The same things were measured in two ways. Each way mixes the same 12 hidden numbers, adds some noise and spreads widely along 6 directions of its own, which tell nothing about the thing.
In the rows, zero is written as 128.
Some things both ways: the first way, then the second way.
[164 111 128 135 141 136 149 122 139 177 109 191 128 140 147 158 133 123
 111 119]
[140 112 157  88 125 112 159 107 120 155 166 114 144 111 117 148 126 139
 114 122]

[163  97 151 127  63  66 189 119 134 180  49 150 119 138 131 106  95  86
  10 148]
[153 107 121  99  99 122 147  97 175 171  97 115 120 161 122  72 130 103
 143 139]

[ 66 130 178  96 123  72  97 168 156 138 211 141  96  75  84 134 160  44
 146 147]
[ 99 112 107  94 121 160 136 128 134 120 113 144 132 154  96 144 116 128
 161 127]

[115 165 165 120  95 118 129 119 172 140 134 122 109 102 106 143 174  97
 135 109]
[169  79 110  94 158 154 132 139 167 139 179  79 144 106  88 146 127 136
 113 170]

[127 105 175 135 117 135 151 142 119 126 176 142 115 123 145 129 117 110
 102 125]
[110  96 120 138 161  82 152 137 118 139 119 110 112 120 101 133 160 141
 115 155]

[175 166  88 124 111 178 151 134 173 112 119 124 165 111 149 154 158 141
 135 129]
[180  94 112 102 151 114  82 141 149 140 159  89 123 101 136 128 155 125
 116 157]

[116 152  92 152 132 136 140 142 137 118 125 132 134 116 177 113 104 142
 120  92]
[184 117  87 110 115 186  12 213 146 109 173 106 168 134 110 143 148  78
 102 121]

[ 71 162 142  73  91 102  94 159 144 131 162 126 121 123 151 100 106 156
 138 148]
[132 133 121  98 165  94 105 156  79 119 117 139 101  97 173 182 175 139
 139 146]

[ 90 148  81 120  83 108 104 171 157  84 127 114 140 113 121  75  56 138
 164 111]
[161 123 122 123 132 128 110 129 140  83 127 116 148 119 121 142 122 134
  95 110]

[103  63  49 203  70 175 122 131 127 127 146 102  94 109 133 131  75 144
 231 109]
[127 149 136 156 160 146 141 127 121 107 108 103 137 114 168 161 129 153
 123 135]

[179  98  80 172 148 181 148 135 110 125 165 131 148 128 137 173 140 140
 142 125]
[125 166 113 160  89 136 129  92  99 116  98 139 130 129 156 102 136 159
  94 121]

[145 152 116 138  69 175 145 136 165 140 119 128 137 110 150 115 127 138
 163 130]
[123 183 107  99 133 138 131 148 138 132 116 102 142 121 160 119 133 129
 119 129]

[168 143  81 107 112 171 160 184 176 124 124 115 209  79 102  95 133 110
 113 148]
[158 185  71 100  96 189  67 160 129 127  96 142 129 150 196 145 154  81
 141 131]

[181 157 133 106  81 123 172 159 211 147  66 157 141  97 109 108 107 105
  88 137]
[129 179 112  73  90 102 112 116 139 134 105 117 139 137 147  75 113 110
 118  98]

[176 123 108 153  97 172 163  97 149 107  70 102  76 130 112 149  81 162
 160  91]
[124 108 113 147 112 146  87 157 144  97 127 129 138 129 107  79 117 129
 120 103]

[112 144 174 107  93 127 114 138 128 127 159 136 126 122 123 126 179 102
 144 126]
[118 146  83  75 118 136 147 155 127 111  95 176  93 157 183 147 139 119
 186 128]

[185  92  94 141 140 165 182 150 144 139 139 198 156 106 178 130 112  70
 125 154]
[120 183 108 112 127 161 222 162  96 108 145 135 111  84 214  98 132 195
 139 152]

[ 96 108 128 155 139 134 117 146 113 113 178 163 112 143 154 129  92 112
 208 119]
[122  99 134 187 132  93 157 120 105  98 182  95 179  79  83 141 117 161
  68 148]

[133 150 144 138  78 124 127 132 138 136  98 142 130 110 131 133 130 117
 115 134]
[146 109 120 105 161 128 201  80 149 134 194  37 166  77  74 108 101 168
  68 194]

[135 158 134 122 137 132 140 137 136 146 122 152 132 132 175 167 195 121
  64 116]
[154 114 112 119 164 153  96 151 113 120 148 108 114 118 157 144 138 121
 126 140]

[115 145 139 105 101 115 134 133 138  91 127 102 137 116  94  70 116 114
 187  92]
[170  91 123 180  68  63 119 166 160 152 173  78 181 124 107  96 192 165
  68 215]

[128 131 131 105 159  85 141 133 113 163 160 177 135 162 189 143 144  99
  51 137]
[137  95 155 139 131 143 153 121 123 132 127 141 121 123 120 147 130 156
 120 106]

[101 142 146  82  65  83 117 160 152 123 132 131 118 126 139  93  99 140
 114 154]
[139 119  61  67 148 181 108 133 112  82 139 148 175 115  71 172  83 125
 123 114]

[161 137 146 141 125 161 133 145 104 154 179 179 143 143 185 143 143 136
 107 149]
[ 79 179 102 124 137 136 156 116  95  95 111 136 153 122 112 157 111 156
 109  98]

[118 157 141 111 131 150 109 120 122 140 138 140 104 141 136 152 110 135
 159 145]
[ 61 115 173 149 138 136 179  82 118 122 125 114 130 124  70 113  91 146
 120  76]

[126 112 124 176 124 120 166  97 116 162  98 134 103 156 159 128 100 110
 120  97]
[165 105 130 140 116 141 152 140 154 146 145 106 130 135 130 104 165 126
 120 129]

[100 156 194 140  76 107 107 134 159 153 132 153  80 111 114 153 166 107
 116  99]
[153 113 118 108 160  85 140 127 135 126 166  61 143  83 115 139 136 150
  84 195]

[129 106 121 169 155 144 152 135 140 143 143 128 103 118  95 148  85 105
 151 104]
[133 109 134 145 109 115 138 118 126 131 116 125 114 139 107 120 170 121
 123 106]

[178 133 104 128 132 154 137 144 129 129 139 176 148 145 178 179 209 107
  82 117]
[167  99 115  96 143 166 165 113 145 110 146 120 166 120  83 137  86 165
  97 133]

[101  83 141 196 152 120 130 117  74 143 205 148 104 124 163 175 126 100
 106 114]
[139  86 111 112 160 152 157 119 120 127 149 123  87 125 121 148 156 134
 140 139]

Other things, the second way, with their names:
z175: [138 106 109  97 138 162  84 110 118 124 133 115 138 134 109 152 124  87
 142 120]
z161: [139  86  72 102 138 203  70 203 136  83 159 152 144 136  78 165 125 111
 141 112]
z999: [133 109 102 127  94 175 145 128 142 115 141 145 150 134 107 122 104 122
 135 122]
z946: [ 85 151 139 133  93 194 153  89 160 110 122 140 164 153 128 110  62 140
 146  65]
z303: [101 141 102 160  83 166 156  84 119 106 149 135 163 143 126 112  77 112
 115  98]
z365: [188  48 101 168 160  89 120 133 107 150 198  74 126  90 135 170 198 128
  88 242]
z637: [182  91 125 114  95 126 138 164 110 148 154 124 134 108 121 129 194 134
 122 174]
z111: [168 118 116  77 117 145  74 143 166 154 146  92 127 132  96 106 151 105
 103 120]
z738: [102  78  87 140 173 147 110 119 118 102 144 117 142 114  86 152  94 112
 140 158]
z315: [112 139 158 125 159 110 192  64 126 152 109 101 124 125 128 124 117 154
 112 101]
z872: [111 157 132 185  57 134  80 134 111 159  66 144 103 148 170  71 145  89
 107 124]
z207: [ 75 126 154 131 112 102  76  80 129 100 114 120 154 168  90 124  78  84
 114  35]
z841: [129 149 118  90  91 130 138 123 123 156 157 124 147 131 166 152 140 127
 140 157]
z492: [147 111 126  66 115 130  98 146 190 144 140 120 142 160  94 154 121 110
 125 103]
z996: [126  64 145 185 196  63 106 130 148 101 137  90 102 113 129 122 176 140
 140 121]
z149: [133 130  95 120 106 130 179 134 126 121 144 137 155 142 109 144 165 145
 130 128]
z376: [124 161 114 176  97 119 102 140  88 115  69 171  84 127 211 112 163 117
 130 105]
z251: [118 128 143 175 117  97 159 107 114 162  98 126 123 138 143 118 155 137
 107 131]
z769: [101 111 133 171 120 113  93 117 155 110 117 101 146 130 108 112 117 127
 114 134]
z640: [136 111 120 124 176 118 140  69 144 136 129  80 136 127 113 150 128 123
 112 139]
z193: [142 141 138 138 101 107  74 115 126 171  70 147  76 166 212 129 179  91
 141 116]
z352: [ 95 140  98 163 101 171  71 132 114  82 135 115 188 131  81 136  96 102
  97 113]
z289: [106 111 137 141 131  99 157 124 137 111 123 129 117 128 100 114 157 168
 134 105]
z628: [134  69 151 140 129  84 101 137 145 142 144 114 128 148 100 116 141 115
 117 109]
z42: [148 123 139 108 131  70 100 122 170 136 118  77 127 141 126  98 141 142
  90 133]
z503: [180 117  72  98  95 161 162 173 117 124 165 144 144 114 146 131 161 121
 139 176]
z882: [129 112  98 139 176 142 122 111 119  67 146 114 137 121 129 171 107 140
 121 129]
z3: [170  68 101 129 163 165 101 164 132 114 151 114 162 117  79 223 144 104
 114 176]
z763: [137  84 111  99 137 143 168 131 109 131 131 142 121 112  93 153 131 130
 137 148]
z566: [161 155  77  95 101 173 134 168 134 101 108 164 144 150 146 148 158 158
 140 127]
z294: [121 103 135 172 174  53 144 122 159 136 118  53 167 103  55 144 169 159
  70 170]
z782: [ 90 167 113 108 115 116  89 139 136 106  87 146 128 155 146 121 111 128
 130  90]
z129: [151 128 124 159 158  56  65 162 149 110 139  93 110 118 200 172 204 133
 122 142]
z194: [ 96 115 126 145  85 114 116 140 167 130 139 117 143 143 135  82 111 122
 143 138]
z237: [136  82  85 132 156 173 147 126 151  84 195 114 213 128  45 206 120 128
 129 117]
z744: [135  99  95 150 151 162 149 108 118 139 141 113 145 121 105 163 125 104
 119 159]
z242: [119 105 145 114 109 120 115 108 127 150  90 142  98 147 117 134 127 105
 131 114]
z287: [ 94 123 124 133 146 112  67  89 128 120 104 120 110 142 131 128 112 104
 137 101]
z871: [125 172  56  96 129 156 162 115  59  98 141 147 120 104 159 144 150 128
 136 127]
z337: [ 89  49 152 114 212  55 139 134 119 127 204  58 155 116  41 172 146 133
 124 137]
z940: [190 161  93 122 135 169 184 168 109 107 135 115 132  63 167 115 160 208
  88 189]
z349: [140 131  98  61  80 199 105 185 102 103 126 219  86 156 202 141 124 109
 200  90]
z59: [134 165  96 111  95 144 137 130 100 124 123 158  93 132 219 103 133  90
 158 108]
z915: [163 130  84  82 102 182  82 145 171 106 160 116 196 132 112 176 115 105
 130 143]
z36: [147 136 103 118  93 138 106 125 142 149 125 118 114 133 167  65 112  97
 118 138]
z627: [118  83  97 165 168 144 162 126 130 119 154 127 142 139  92 192 164 146
 145 144]
z865: [175 109 106 157 149 167 139 121 122 113 102 130 114 118 154 116 154 144
 131 137]
z321: [136 142 106 130 127 102 177 115 116 117  80 144 123 135 124 117 132 132
 100 108]
z102: [ 96  84 109 192 156 124  32  99 141 106 133  83 136 132  80 101 104  94
 101 112]
z549: [181 146 101  60  68 139 166 138 121 189 153 100 166 119 121 117 161 122
  92 200]

Some of these things the first way, each followed by its name:
[120 104 160 139 142 117 139 135 104 137 125 131 131 127 104 155 159 112
  89 100] => z365
[ 88 100 100 164 151 136  98 186 108 106 213 161 129  90 146 138 102  88
 177 141] => z352
[141 102 172 148 130 149 154 138 114 168 141 148 130 139 121 168 180  90
  94 129] => z744
[104  92 160 133 114 124 121 133 106 137 162 145  92 138 129 149 105 116
 134 132] => z763
[171  98 140 164 150 156 177 119 152 131 110 152 101 120 109 165 129 109
 123  71] => z628
[134 158 155 118 135 184 126 130 146 121  98 145 103 119 118 150 126 152
 182 101] => z337
[ 41  80  87 197  83 101 128 115 137 133 154  65  48 134 124 145  83 116
 214 114] => z865
[126 161 146 130 102 125 141 132 160 111 118  93 110  98  95 147 118 130
 119 132] => z102
[111 144 105 117 112 132 106 150 137 139 103 121 121 116 118 152 133 139
 134 144] => z175
[106 136 121 109 124  87 153 177 191 138 198 152 137  99 159 108 124  50
 103 152] => z940
[122 129 157  91  79  59 141 135 136 134  98 161 124 108 124  73  85  76
 106 155] => z194
[ 95 201 181  53  73 143  83 139 125 104 122  97 125 148 120 144 200 148
 161 161] => z738
[123  66 117 169 123 141 115 157  67 146 160 173 122 145 171 153 132 116
  70 107] => z3
[119 166 133 132  71 103 126 138 163 117 118 125 117 106 138 110 138 131
 101  92] => z42
[136 124 159 155  82 122 162 105 150 137  99 124 108 122 121 146 148 116
 124 109] => z36
[107 153 139 161 127 110 137 151 178 146 191 146 137  91 128 118 147  77
 153  97] => z129
[118 142 122  72  94  97 156 162 156 118 103  95 156 130 107  57  40 140
  98 154] => z376
[134 130 107 143 143 123 118 168 128 129 117 175 134 118 135 139 103 122
 113 117] => z207
[121 164 159  94 114 100 124 117  68 150  81 166 140 200 204 112 154 138
  74 136] => z503
[157 142 133 117 146 155 167 153 173 139 111 156 168 117 114 140 157  83
 139 137] => z59
[133 184 154  76 107 117 122 172 172 112 180 146 161  96 137 107 167 103
 109 140] => z782
[168 187 106  85  85 173 131  99 196 138  54  87 132 116  48 130 158 135
 232 127] => z946
[110 104  85 120 115 131 149 168 127  92 158 115 179 105 117  36  17 110
 206 146] => z149
[110 164 146 109  87 117 108 135 152 119 132 108 109 107  92 124 136 114
 155 129] => z769
[139 109 119 125  99 160 139 149 123 139 122 144 159 123 140 114 133 132
 141 131] => z549
